All rows are made from the same 6 directions, up to rounding. Whole rows:
[[  5 -27 -15   6 -10   2  15  -8  15 -24 -11   4  42  38   2   5]
 [  5  -7  -5   3   6  -6   5  -7  13   0  -1  -6   7  14   3   8]
 [ -7  19 -14  -2   4  17  -4   8 -20 -10  11  11 -30 -23 -16  -3]
 [-13  19  16  19   6 -19   6  -9   0   2   7   1 -10   8 -20  -4]
 [  7  -5  -5  -1  -6 -13   4 -11   6   6  -8  -8  12  15   6   4]
 [  4  16 -28  -9  -8   2   0  -6 -19  -2  -4   0 -20  -5  -8   3]
 [ -7   5   5   1   6   9  -5  10  -6  -3   5   5 -12 -13  -4  -3]
 [-14  -4  -9   4  19  30  -2  22  -1 -25  10  12 -14  -9  -8   4]
 [ -7   3   5  -2 -11  -1  -4   5 -13   1  -8   2   1  -2   1  -8]]

Rows cut short, each followed by the rest of it:
[  0  20 -13   8  18 -15   4 -13   4   8   8  -9 -29]	[  4 -14  12]
[ -8   9 -10   0  -6 -14   0  -3 -13   4 -17  -9  -8]	[16 -2  3]
[ 12  -4  -8   1  20  -6   4 -10  22   8   9 -11  -5]	[ 6  4 16]
[ -8   0 -30  -4  -9  10   3   5 -18 -20 -16   4  -2]	[15 -6  3]
[-13   0   7   3  13  11  -5  16  -2  -5   2   2 -11]	[-7 -1  0]
[ -5  10  -9   7  10  13   5   2  -3 -16  16  12 -15]	[ -9 -19   0]
[ 16  13 -26 -19   7   9  -9  -1  -8  14   7  -7 -33]	[-28   5  10]
[-16   6   1  13 -20 -20   9  -9 -15 -10 -20   2  16]	[ 33 -13  -8]
[  9  14   1 -10 -10  -7  -6  -7 -11  18   2  -3 -13]	[-19   2  -5]
[  5  13 -15 -12   4  -5  -8  -1  -9  17  -5 -13 -26]	[-10   6   8]
[ 15   6 -17 -15   5   6  -6  -3  -1  11   7  -6 -20]	[-20   6   8]
[ 2 -7  3  1 16 12 -1  7 13 -4 12  2 -3]	[-8  3  5]
[ 10  -7  -2 -15 -10  -7  -8  -1  -2  18 -14 -13   5]	[-1 20  3]
[-12  -8  -2   2 -10   8   1  10 -10 -15 -13   6  13]	[12  0 -6]
[ -8   2   1   4  10  -9  -1   2   3   5  -7 -10  -8]	[11  2  7]
[  6 -13  -9   1  11  -4   4  -4  18   0  -4 -10   8]	[18  9 14]
[ -4   2   6   3 -15   7   3   1 -11 -12   4  15  11]	[ -6 -10 -14]
[ 10  -4 -20 -10   2  11  -1   0   1  -4   2  -1  -4]	[-5  4  7]
[ 12 -15   2  -1   7  -4   3  -7  22   5   2  -7  15]	[ 9 11  8]
[  2  21 -15   7  20  11   4  -5   0  -9  27  10 -32]	[-20 -24   5]
[ -9   4   3  -7   2  10 -10  16 -13   2  -4   0 -15]	[-15   4  -3]
[  2  -3 -11   3   4  -9   5  -7   7   0  -6  -8   2]	[18  1  9]
[ 30  -4 -12 -10  -7   4   5 -18  12   5  18   4   9]	[-15   3   2]
[  2  20  -5  -8 -26  13  -3  -1 -31  -6   9  20 -10]	[-31 -15 -20]
[  4  10 -43 -11  -6  -5   1  -8 -17  -2 -18 -10 -17]	[14 -2 13]
[ 30   4  -1 -15 -11  -1  -2 -16   5  19  17   1   0]	[-29   7  -4]
[ 4 -3 22  7  9  6  2  0 16  0 22  9  5]	[-16  -3  -6]
[-13 -13 -11  -4   4  16  -5  20  -6 -15 -15  -1   1]	[9 8 5]
[-23  12  16  10   4  14  -3  17 -15 -15   9  16 -15]	[-16 -17 -13]
[-15  -8   2   5  12  -9  -2  10   4   2 -19 -14  -1]	[24  9 10]
[-11 -10  -4  -8  -6  -4  -8  14 -11   4 -29 -13   4]	[16 17  4]
[ 15 -20   8   2  20  23   4   3  32 -10  29  11  13]	[-16   4   4]
[ 13 -11 -12   5   2   4  12 -13  17 -14  11   6  17]	[11 -6  5]
[ 24   2 -29  -1  -1  -5  14 -27  12  -3  12   0   4]	[ 8 -9 10]
[  7  -5  15  13  18 -11   8 -12  29   5  17  -3   7]	[ 6 -3  6]
[-16  -7   8  -7  19  14 -15  29  -2   4  -9  -9 -18]	[-10  16   7]
[18 -8 11 -2 13 -4  0 -8 26 16 16 -7  4]	[-10  11   7]
[ 6 10 24  1  1  1 -4 -2  2 12 21  8 -7]	[-30  -4 -11]
[-17   8  13  11  -4  -5   1   5 -10  -6  -5   5   0]	[  7 -10  -9]
[  4  -4 -22  -2  -3  11   6  -2  -2 -16   0   6   5]	[ 7 -5  4]
[ -2   1 -16  -1 -17  22   5   3 -18 -26   4  21   7]	[ -7 -14 -11]
[ -5 -14   2  -1  15  10  -4  14  10  -3  -3  -5   1]	[ 3 11  8]
[-23   6   2  11  17   9  -1  16  -6 -14   1   4 -18]	[  3 -12   2]
[  3 -14  -2  -8 -31   1   1   0 -12  -6 -20   5  32]	[ 12  10 -11]
[-12  16   4   5   9  -5  -3   4  -9   4   2  -2 -23]	[-6 -9  0]
